There are 8 hidden switches. A switch that is on adds its own fixed numbers to the row, and there is some noise. The rows also spread widely along 11 directions, which tell nothing about the answers.
In the rows, zero is written as 128.
Some rows, each with its switches (1 for on, 0 for off) after it:
[173 175 168 119 153  90 107 124 139 147 199 104  97  87 134 181 150 121
 132  79 183 162  86 168 111]  1 1 1 0 0 0 1 1
[128 113 149 153 121 109 153 119 160 113 144 103 139 127 152 118 159 105
 116 104 166 116  94 120 161]  0 1 1 1 0 0 0 1
[131 135 162 107 192 117 114 118  82 137 148 178 117  98 117 138 130 147
 127  76 133 140  73 130 150]  1 0 0 1 0 0 1 1
[221 197 156 103 128  76  93 129 141 173 205  97  82  76 137 180 153 123
 120  83 192 161  84 181  87]  1 0 0 1 1 0 1 1
[ 66 128 132 205 140 195 167 105 152 183 160 175 131 121 113 163 189 110
 172 131 112 126 101 155 137]  0 1 0 1 0 0 1 1
[114 126 123 136 121 137 152 139 135 151 130 161 112 127 107 143 137 119
 143 126 148 120  92 129 142]  0 0 0 0 0 0 1 0
[109 115 190 209 162 171  96  61 129 146 173 101 174 102 130 106 181 153
 130  62 133 117  66 160 140]  1 1 0 1 0 1 1 1
[149 139 167 119 149 105 126 117 108 121 168 109 124 101 119 154 114 127
 127  79 158 157 106 141 110]  1 0 1 1 0 0 1 0
[143 138 174 128 155  97  92 109 158 141 188 112 138 103 155 133 137 132
 139  92 134 129 103 145 160]  0 0 0 0 1 1 0 1
[172 109 200 129 151  75  67  98 132  93 146  40 150 101 129 121 142 129
 108  51 181 157  75 134 138]  1 1 0 0 1 1 1 0
[198 162 170 132 142  85 104 101 137 129 159 104 120  99 160 129 165 131
  75  85 179 135  93 137 123]  1 1 0 0 1 0 0 1
[110 144 132 137 161 120 107 101 133 148 170 135 137  89 132 153 163 133
 160 107 109 144  59 160 175]  0 0 1 1 0 0 1 1
[164 132 123 126 159 113  77  67  34 174 139 122 162  80 108 118 161 182
  88  73 107 151  95 151  41]  0 1 1 1 0 0 0 0
[179 146 142  80 136  81 113 139  91 179 172 138  93  92  99 177  91 116
 144  76 172 153 118 153  59]  1 0 0 1 0 1 1 1
[ 89 133 129 148 105 142 150  98 171 171 154 189 142 130 124 170 107  78
 180 145 100 111 156 132 144]  1 0 1 1 0 0 1 0
[140 156 154 166 171 126 130  96 131 128 168 111 128  81 134 157 178 137
 130  93 170 152  47 168 162]  0 1 1 1 1 1 0 1
[ 81 140 119 157 145 174 156  98  96 168 162 192 150 115 113 120 112 158
 148 110  96  87  99 147 139]  0 0 0 0 0 0 0 0
[ 88 173  93 155 179 150 205 113  54 128 203 137 130  65 114 179 165 139
 160  90  92 161  32 199 138]  1 0 1 1 1 0 0 0
[146 213 116 149 133 121 114  75 135 167 185 146 128  68 112 205  99 126
 155 136 162 143  83 194 145]  0 0 1 0 0 1 1 1
[159 124 157 121 102  97  60  86 146 171 142 112 156 119 116 126 107 126
 127  95 155 111 140 133  91]  0 1 1 0 0 0 1 0
[105 151 127  97 161  92  97  57 111 117  89 217 168 102 114 168  56 104
 140 142 110 119 118 108 212]  1 1 1 0 0 0 1 0
[108  89 138 140  74 101 207 138 155 161 179 157 146 168 162 101 121  73
 127  93 106  63 170  95 114]  0 0 0 1 0 1 1 1
[127 147 143 143 157 133 122  72  80 171 177 173 157  99 142 123 127 151
 113  87  79 112 133 141  99]  1 0 0 1 0 0 0 1
[132 152 146 105 143 120  96 117 145 168 167 137 113  95 102 197  90 121
 179 131 143 169 143 158 107]  0 0 1 1 0 0 0 0
[190 171 144 125 136 129 118 125 107 182 164 165  92  95 114 135 139 152
 116  75 203 107  49 161 108]  1 0 0 1 0 1 1 1
[163 126 152 109 158 102  75 120 113 169 136 124 117  91 105 145 139 143
 137  80 175 147  94 144  97]  0 1 1 0 1 0 0 1

New rows. What belongs after each?
[110  69 164 147 123 135 119 136 114 169 157 103 140 132 104 109 130 131
 145  67 132 122 140 126  66]  0 0 0 0 0 0 1 1
[126 149 120 138 165 131 102  81  89 167 156 155 145  82 121 148 149 155
 133 111  98 148  92 155 117]  0 0 1 1 0 0 0 1
[124 157 119 106 149 112 134 124 101 163 179 142 119 100 118 162 128 135
 148 104 117 137  98 159 112]  0 1 0 0 0 0 0 0
[139 121 129 139 139 113 109  98 103 130 138  89 145  95 122 141 159 140
 121 114 121 174  99 144 104]  0 0 1 1 0 0 0 0
[117 106 156 222  94 189 122  87 173 158 125 125 161 136 121  81 167 147
 123 116 166  70  74 136 152]  0 0 0 0 0 1 1 0
[109 141 157 156 154 157  99  78 126 174 153 190 153 106 112 128 115 150
 146 104 128  98 105 141 151]  0 0 1 1 0 0 1 1
[ 92 161 129 171 149 169 199 102  88 137 189 142 139  95 105 160 108 130
 154  85 148 112  73 181 127]  1 1 0 1 0 1 0 0
[112 133 113 136 106 118 136  98 126 134 140 127 156 116 126 137 100 119
 134 133 115 115 122 132 140]  0 0 0 0 0 0 0 0
[157 135 178 162 165 113 152 104 106  75 112 134 139 108 140  99 147 142
  59  75 199 118  55 105 183]  1 0 1 0 1 0 1 1
[156 121 155 112 138  83 110 105 128 128 115 148 139 123 139 124 149 116
  97 115 122 141 122  98 146]  0 0 0 1 1 0 1 0
[ 83  89 161 127 163 108 139 144 178 116 153 131 120 125 151 147 192  82
 180  94 117 149  69 121 214]  1 1 1 1 0 0 1 1
[136 141 133 119 134 103  88  77 116 163 124 185 154 107 117 139  77 127
 130 120 125 102 123 121 152]  0 0 0 0 0 1 1 1
[157 126 130 183  96 133  89 103 204 125 112  63 123 105 148 135 209 111
 131 155 173 155  57 146 175]  1 0 0 0 0 0 0 1
[115 122 113 137 132  86 147 109 131 125 142 109 141 101 142 169 153  93
 138 136  99 172 125 129 137]  0 0 1 0 1 0 0 1
[111 126 159 161 142 154  95  79 127 136 123 122 159 108  95 137 124 136
 138 109 159 130  90 143 147]  0 1 0 1 0 0 1 0
[168 168 116 145 110  94 121  78 129 133 147  95 153  91 137 146 138 124
  99 118 157 126  91 156 125]  0 1 1 0 1 0 0 0
[161 162 146 130 144 112 131 113 139 150 174 140 115 106 144 143 158 137
 121  98 164 124  73 151 139]  0 1 1 1 0 1 0 0
[138 140 132 132 128  91 129  79 116 113 112 151 160 110 130 140  99 111
 101 130 143 124 119 110 164]  0 0 1 1 0 0 1 1
[ 97 114 149 142 136 138 114  95 122 183 162 162 159 122 115 124 130 129
 150  84  97  95 125 137 119]  0 1 0 0 1 0 1 0
[140 120 164 145 159 122 119 113 137 154 150 131 119  98 122 162 157 109
 150  84 163 155  97 147 117]  1 1 1 1 1 1 0 1
[160 110 186 141 171 145  62 130 134 177 169 109 105 102 125 112 195 176
 140  69 162 150  64 154 107]  0 0 0 1 0 1 0 1
[116 116  93 152 119 120 157 100  65 145 143 120 155 102 116 112 151 131
 119  84 104 115  69 147 109]  1 0 0 0 0 0 1 1
[174 198 129 104 133 107  87  85 125 195 194 167 130  97 150 136 142 156
 116 104 119  95  92 168 118]  0 1 0 1 0 0 0 0
[147  82 166 120 167 104  74 111  78 127 118  96 138  96 106 122 122 152
 124  70 150 167  97 122  97]  1 0 0 0 0 1 0 1
[148 137  97 128 103  95 133 123 136 142 131 107 118 100 123 161 132 106
 138 141 160 148  89 144 133]  0 0 0 0 0 1 0 1
[136 149 116 119 141  92 146 108  90 118 137 149 135  99 131 138 119 122
 110 103 133 124  73 132 159]  1 0 0 0 0 0 1 1
[100 158 197 184 180 165 152  75 101 155 234 154 161  99 129 134 106 148
 141  36 142  89 101 174 121]  1 1 1 1 0 1 1 1
[111 128 156 166 144 148  77  90 146 148 189  56 151  89 115 147 184 137
 174  80 125 154  48 191 138]  1 1 0 1 0 0 1 0
[120 153  71 135 134 121 149  70  27 137 134 120 165  70  82 171  86 143
 125 122 110 161 102 170  74]  0 0 1 1 0 0 0 0
[110 121 153 136 154 145  65 103 138 192 205 107 151  97 123 120 161 167
 180  68 101 113  73 179 116]  0 1 1 0 0 0 0 0
[169 151 159 133 123 121  73  93 135 179 149 134 135 108 110 133 126 146
 118  95 178 113 110 148  95]  0 1 1 0 0 0 1 0
[100 118 182 156 153 159 108  71 103 161 149 181 178 130 113  95  96 154
 119  75 121  70 131 120 130]  0 1 0 1 0 0 1 0
[148 144 158 126 158 111 118 114 136 168 164 165 114 100 130 155 156 113
 144  81 153 126  78 149 147]  1 1 0 1 1 1 1 1
[118 146 161 185 139 163 136  83 102 140 167 136 163 111 121  94 116 163
 102  77 155  78  86 148 136]  0 0 0 0 0 0 1 1
[130 120 150 107 126 119 126 156 159 164 186 140 105 131 146 116 148 126
 158  87 125 102  98 135 138]  1 0 0 0 0 0 0 0
[ 79  60 159 139 142 132 121 132 143 136 116 137 143 145 118 119 159 114
 155 114  93 147 129  92 144]  0 0 0 0 0 0 1 0
[140 159 146 140 109 131 140 120 163 157 181 138 121 112 127 144 124 109
 150  99 162  98  87 160 149]  1 0 0 1 1 0 1 0
[141 167 124 140 123 135  92 112 166 227 199 175 110 108 147 141 190 141
 159 118 100 105  86 168 128]  0 0 0 0 0 0 1 1
[143 143 153 164 133 157 113  98 113 158 158 106 137  98 103 129 125 151
 124  85 190 112  89 164  93]  0 1 0 1 0 0 0 1
[149 158 159 138 150 124  84  81 150 167 155 148 136  96 130 166 140 132
 136 132 121 157 136 147 121]  0 0 1 1 1 0 0 0
[145 159 146 151 158 116 131  92 102 157 173 145 132  85 120 158 145 128
 128  69 159 127  70 166 122]  1 1 1 0 1 1 1 1
[168 136 167 133 120 111 114 120 121 141 163  86 124 110 114 129 123 140
 115  80 188 136  92 148  96]  0 0 0 1 0 1 1 0
[117 135 146 136 151 116 108 108 146 132 133 134 126 110 125 173 158 115
 139 148 109 182 116 127 152]  0 0 0 0 0 0 1 0
[196 159 156  93 125  90  64  99 109 165 160 122 129  94 113 129  96 150
 115  70 178 115  97 153  90]  1 0 1 1 0 0 1 0
[128  92 157 144 136 132 134 132 121 149 148 116 122 121 126 130 151 118
 135  90 132 149 131 122  85]  1 0 0 1 0 0 0 1
[137 157 121 168 134 142 142  55  54 137 111 160 167 100  96 137 102 150
  78 124 132 130 122 133  90]  0 0 0 1 0 0 1 0
[117 139 191 115 198 117 108 101 122 112 148 163 124 105 133 177 109 124
 135 123 107 189 154 115 148]  1 0 0 1 0 0 0 0
[ 86 105 153 135 162 159 121 110  82 185 157 171 143 117  80 143 114 141
 163  76 109 127 128 144  80]  0 1 0 1 0 0 1 0
[146 114 156 167 125 148 119 103 109 187 163 135 135 118 128 112 178 138
 110  79 122 125 126 137  55]  1 0 0 1 0 0 1 1
[120 137 184 143 175 144  97  76 111 148 155 169 153 109 116 127 116 147
 134  73 137 107  88 141 156]  1 1 0 1 0 1 1 0
[142 107 168 145 160 127 122 127 113 142 153 128 118 111 131 119 184 138
 118  69 145 150  82 129 110]  1 0 1 1 0 0 1 1
[125 117 129 123 120  94 138 135 150 142 163  98 119 114 141 173 149  89
 149 133 114 175 139 133 115]  0 0 0 1 0 0 0 1
[156 172 137 133 143 110 134 124 121 146 161 138 102  98 126 162 148 131
 113 117 164 153  84 149 128]  0 0 0 0 0 0 1 1
[123 150 153 162 165 162 124 106 115 163 188 138 122  92 127 145 160 151
 146  89 126 140  83 168 118]  1 0 0 1 0 0 0 1
[ 84  77 168 127 140  98 138 107 133 120 150 114 163 135 138 152 110  82
 151 104  80 157 195  99 109]  1 1 1 0 0 0 0 0
[114 122 143 154 141 122 134 110 127 129 131 127 135 114 123 144 144 117
 124 124 132 150 110 124 141]  0 0 0 0 0 0 1 1
[127  94 160 138 172 104 126  99  83 120 145 119 147 106 145 125 163 131
 109  83  90 173 119 114 107]  1 0 0 1 0 1 0 1
[156 169 151 129 126  95 108 100 160 151 188 119 133 107 159 131 164 124
 119  95 145 104  72 154 165]  0 1 0 1 0 0 1 1
[157 164 193 162 173 180 113 113 107 147 161 158 113  96  97 109 132 182
 114  52 218  95  35 162 143]  1 0 0 1 1 0 1 0
[191 181 156 129 132  72  56  54 159 131 130 125 144  90 152 164 136 120
  91 149 146 161 125 130 153]  0 0 1 1 0 0 1 1
[140 150 106 143 100  87 117  96 183 158 152 101 137 104 148 176 204  78
 151 147 110 159  89 158 152]  0 1 1 1 1 0 1 0
[110 144 113 140 130 156 135 123 116 205 173 165 113  96  90 176 139 113
 187  95 140 122  83 177  97]  1 1 0 1 0 0 1 1
[143 121 159 150 132 123 115  86  90 133 129 130 155 110 113 113 101 139
  97  84 156 114 119 122 106]  1 0 0 0 0 0 1 1
[ 88 114 157 166 170 159 135  91  87 151 142 172 156 114 111 123 135 145
 128  97 100 127 116 125 127]  0 0 0 1 0 0 1 1
[133 146 130 125 137 113 140 113  84 140 181 125 135  97 116 132 114 143
 133  68 136 117  75 160 114]  1 0 1 0 0 0 1 0
[ 69 107 107 179 156 156 128  72  83 168 144 135 179  87  95 143 172 129
 167  88  82 135  69 168 125]  0 1 1 1 1 0 1 1
[103 113 146 142 158 116 149 125 116 136 153 144 126 116 125 154 142 111
 144 107 119 157 109 124 140]  0 0 0 0 0 1 1 1
[138 138 159 145 157 124 121 105 107 119 146 122 129  96 122 142 143 131
 119  93 154 151  78 140 141]  1 0 0 1 0 0 1 1
[ 92 110 144 175 151 143 183 122  85 139 179 124 140 112 110 132 134 135
 138  68 137 127  95 147 102]  0 0 1 0 0 1 1 1
[122  95 153 167 138 129  95 112 174 124 114  76 132 120 142 143 225 118
 130 143 124 190  96 122 144]  0 1 0 0 0 0 0 0
[146  96 210 133 183 112  92 105 113  92 100 127 142 124 124  89 156 158
  79  66 184 137  77  91 161]  0 1 1 1 0 0 1 0
[ 65 117 156 179 164 180 164 113  93 156 192 159 154 114 109 102 123 161
 155  56 123  81  76 154 135]  0 0 1 0 0 0 1 1
[169 144 154 111 142 101 107 133 146 154 151 137 105 115 147 126 164 134
 113  97 172 121  80 131 141]  0 1 0 1 0 0 0 1
[141 144 127 151 142 124 101  74 120 148 144 133 147  88 136 143 154 135
 127 118 116 143  96 150 132]  1 0 1 1 0 0 0 1
[129 189 142 125 173 100 138  88 110 100 183 139 137  79 149 169 115 134
 122 114 113 149  82 157 186]  1 0 0 0 1 0 0 0
[128 161 180 113 202 120 105 133 133 133 177 158 100  93 119 155 139 152
 149  74 184 134  41 153 190]  0 1 1 0 0 0 1 1
[114 103 165 107 136 101  77 105 140 158 168 127 159 125 135 114 123 130
 150  88  86 117 129 124 138]  0 0 0 1 0 0 1 0
[147 125 118 126 105  98 113  90 117 162 127 135 148 123 130 134 135 116
 107 127 109 129 152 120  82]  0 1 0 0 0 0 0 0
[ 84 115 150 209 138 168 183  91 114 142 154 132 161 119 117 130 165 114
 122  91 132 113 104 142 124]  0 1 0 1 1 0 1 1
[142 145 143 143 115 131 117 111 131 178 185 134 134 113 127 116 130 141
 134  83 149  87  94 156 115]  0 0 0 1 0 0 1 1
[145 143 142  98 139  80 108 115 148 174 164 165 117 115 149 170 174  92
 141 112  88 153 133 128 121]  1 1 0 0 1 0 1 0
[120 134 140 124 133 121 128 132 146 181 191 160 121 124 138 131 157 131
 153  97 106 112 104 142 127]  0 0 1 0 0 0 1 0
